There are 2 nested groupings, the coarsest first. Each group lies inside one group of the grouping before and may be the whole of it. The rows also spread widely along 3 directions, which tell nothing about the answers.
(in the rows, 128 means zero)
Some rows, each with its group in each grouping after it:
[161 120 164 168 103 167 113 163  80 137 169 148  94  83 146 103 143 129]	Besem j_128
[126 184 120 185 168  74 181 152  84 191 188 186  21 100 202 120 194 157]	Besem j_255
[ 96 126 175 118 143  93 128 104 132 127  97 146 148 157 180 150 138 113]	fum j_177
[117 141 140 133 149  96 124 123 124 161 114 165 126 134 162 128 144 132]	fum j_518
[143 130 145 143 114 144 130 116 133 130 110 135 142 121 121 127  94 128]	fum j_775
[140 103 141 127 112 185 129 138 117  98 131 134 117 131 122 114 129 146]	Besem j_742
[116 145 147 138 143 104 127 117 133 150 132 160 123 123 171 125 132 123]	fum j_518
[142 103 162 142 107 163 114 149 106 112 147 165 105 112 158  99 172 141]	Besem j_742
[105 126 153 134 136 126 144  83 139 119  93 128 154 149 138 141 105 129]	fum j_177
[141  96 181 137 105 170 105  84 119 100 109 126 169 126 142 134  86 100]	fum j_177
[152  74 183 137  72 189  36 123 109  71 101 148 201 119 132  91  91  95]	fum j_518
[141 119 169 156 130 137 135 101 118 123 124 142 137 104 147 134  92 120]	fum j_177
[139  94 157 141  89 165  98 147 104  90 125 137 125 130 117 111 136 127]	Besem j_128
[136 134 121 185 142 144 174 145  95 163 166 131  58 100 146 123 136 145]	Besem j_255
[212 101 183 194  82 211  83 138  94 126 156 144 138  29 138  89  68  95]	fum j_775

New rows. What belongs after each?
[112 179 126 116 161  90 180 121 154 164 113 142 110 138 167 144 138 139]	fum j_775
[130 106 148 172 103 136 115 149  86 129 157 169  98 105 168  95 155 128]	Besem j_255
[173 115 161 176 116 192 145  91 130 134 130 109 130  66 114 121  53 113]	fum j_177
[ 90 161 171 147 156  81 155 120 136 157 117 152 113 127 201 155 151 115]	fum j_177
[162 103 160 147 106 202 116 134 105 102 157 144 124 103 130 101 113 136]	Besem j_742
[138 139 129 139 145 133 182 135 125 159 155 153  65 116 158 124 161 163]	Besem j_742
[121 128 175 143 126 132 113 101 131 119 123 138 147 106 169 133 107 113]	fum j_177
[133 141 151 157 148 127 166  89 127 142 130 129 114  99 154 147 101 127]	fum j_177
[154 112 145 179 115 160 134 142  90 137 161 154  83  84 139 106 131 139]	Besem j_255
[112 134 116 129 131 147 178 124 130 128 117 119  97 154 100 129 137 145]	Besem j_128
[192  93 164 172  97 186  92 116 108 126 139 140 138  72 118 102  77 110]	fum j_518
[117 171 127 148 176  95 207  86 155 177 122 127  93 119 166 159 114 139]	fum j_177
[114 229  98 153 197  74 246 106 171 212 137 134  63 116 141 161 126 162]	fum j_775
[137 114 153 130 131 162 152  81 140 121 114 116 152 133 116 145  80 126]	fum j_177
[101 133 159 127 147  99 133  97 139 117  95 142 145 143 166 137 134 119]	fum j_177
[129 166 168 159 158  74 149 107 113 162 149 171 100 104 210 146 153 117]	fum j_177
[119 113 129 106 123 158 129  87 142 104  85 115 176 166  97 132  77 139]	fum j_518
[107  92 169 110 115 158 125  85 151  93  69 107 189 163 111 139  75 104]	fum j_177
[161 158  98 184 141 162 218 134 122 172 168 106  45  76  84 133 103 158]	Besem j_128
[151  70 157 165  84 198  85 144  82  88 131 137 143 103 107  89 103 125]	Besem j_255
[131  98 182 133 113 155  91 101 117  94 103 133 160 118 143 124  95 107]	fum j_177
[126 141 149 153 123 113 131 152 100 149 169 178  77 106 202 118 206 142]	Besem j_742
[132 138 123 131 141 142 159  96 145 135 102 128 145 142 112 129  96 137]	fum j_518
[156 130 192 190 118 132 116 120  97 142 148 154 120  63 190 133 118 110]	fum j_177
[128 166 143 153 156 113 156 120 144 161 127 144  97 109 159 134 134 135]	fum j_775
[ 98 171 165 137 160  74 169  99 129 171 122 153 104 128 205 159 157 130]	fum j_177
[111 134 124 124 155 134 151 100 150 132  94 126 145 165 107 143  92 141]	fum j_518
[109 156 113 128 166 116 215 120 139 152 137 149  65 155 151 137 167 161]	Besem j_742
[115 124 123 129 126 141 160 146 122 115 124 132  95 156 118 126 146 150]	Besem j_128
[130 150 138 160 150 102 151 158 111 159 164 174  63 114 206 128 198 136]	Besem j_742
[109 140 140 146 130 120 155 149 118 138 130 149  82 140 143 133 170 142]	Besem j_128
[138  82 193 144  94 155  83  99 115  80  98 130 175 119 139 124  92  97]	fum j_177
[151 111 150 151 102 164 111 139  95 118 147 159  98  98 161 100 161 134]	Besem j_742
[123 154 136 130 138 138 164 120 153 138 109 123 131 127 118 135 107 134]	fum j_775
[132 104 153 162 123 144 109 148  87 121 145 157  92 118 154 112 144 133]	Besem j_255
[113 105 136 136 125 140 126 141 101 104 125 152 114 146 139 119 146 135]	Besem j_255
[151 140 119 139 140 158 171  91 141 136 114 112 132 125 104 133  70 134]	fum j_518
[147 158 101 145 157 160 201  80 153 169 122 107 118 126  88 135  61 159]	fum j_518
[125  89 193 138  97 133  77 108 118  91  95 148 172 114 180 121 125  93]	fum j_177
[ 93 107 172 113 121 125 106  88 146  83  63 128 184 172 137 138 101 122]	fum j_177
[140 125 128 165 125 146 138 137  94 134 143 153  84 120 145 110 140 137]	Besem j_255
[115  96 170 129  87 149  88 156  97  92 117 140 137 130 135 109 161 125]	Besem j_128
[133 128 140 140 129 126 126 150 107 124 148 173  84 124 181 109 180 143]	Besem j_742
[134 135 125 147 132 146 176 136 130 145 146 154  65 134 155 125 163 164]	Besem j_742
[128 117 140 121 132 141 116  98 139 115  88 126 165 157 121 129 106 132]	fum j_518
[112 168 138 123 146 110 158 117 150 142 102 144 132 146 146 141 122 136]	fum j_775
[ 84 160  98 108 178 103 209 119 153 152 116 139  79 183 136 146 182 181]	Besem j_742
[132 126 120 158 141 158 160 134 106 135 147 143  85 121 122 116 127 145]	Besem j_255
[114  77 154 108  70 201  87 130 117  59  88 117 174 154  73 100 104 121]	Besem j_128
[115  88 208 116  93 135  64 105 112  80  80 148 187 145 169 122 120  92]	fum j_177
[ 82 151 146  98 173  84 164  88 161 140  89 127 137 180 156 165 132 136]	fum j_177
[148  86 154 146  90 193 116 146 101  99 123 122 122 114  94 106 104 133]	Besem j_128
[ 99 183 128 113 175  91 180 100 159 156  97 137 115 158 138 141 126 149]	fum j_775
[119 180 120 134 165 115 183 107 161 163 120 134 106 127 121 138 109 159]	fum j_775
[128 135 150 145 135 123 139 137 108 128 137 172  66 127 184 116 190 150]	Besem j_742
[110 126 170 122 127 110  80 123 123 105  95 161 170 160 175 121 139 106]	fum j_518
[137 105 126 122 117 192 166 111 143 102 110 130 117 143  98 115 117 162]	Besem j_742
[111 133 113 111 149 127 172 123 139 131 122 139 103 156 149 124 160 161]	Besem j_742
[164 152 167 195 128 133 145 108 100 167 158 151  99  50 179 144 111 102]	fum j_177
[121 134 154 172 132  99 114 157  82 142 162 187  65 102 205 116 195 138]	Besem j_255
[119 156 115 128 149 119 194 129 130 152 133 152  74 145 148 127 174 156]	Besem j_742
[167 105 143 172  89 198 137 152  96 133 153 124  92  84 113 119  99 131]	Besem j_128
[176 130 201 201 111 135 107 127  84 149 170 163 106  37 205 122 124  90]	fum j_177
[109 183 131 155 173  76 168 108 140 185 137 161 104 129 169 148 146 144]	fum j_518
[ 94 128 139 112 129 109 119 136 131 112 112 171 113 161 173 126 203 142]	Besem j_742
[141  84 160 125 106 162  79 108 129 108 100 145 182 137 118 106  98 100]	fum j_518
[156 141 149 184 132 136 137 156  72 153 178 172  57  84 177 108 159 130]	Besem j_255
[148 141 146 162 137 117 154 145 100 147 176 173  58 101 181 110 195 141]	Besem j_742
[130 141 130 186 137 128 166 137  94 155 161 155  61 102 158 111 152 148]	Besem j_255
[149 116 132 171 133 164 151 149 102 135 151 139  79  88 135 109 130 137]	Besem j_255
[ 96 148 147 111 153 101 164  74 165 135  95 122 139 161 135 159 112 134]	fum j_177
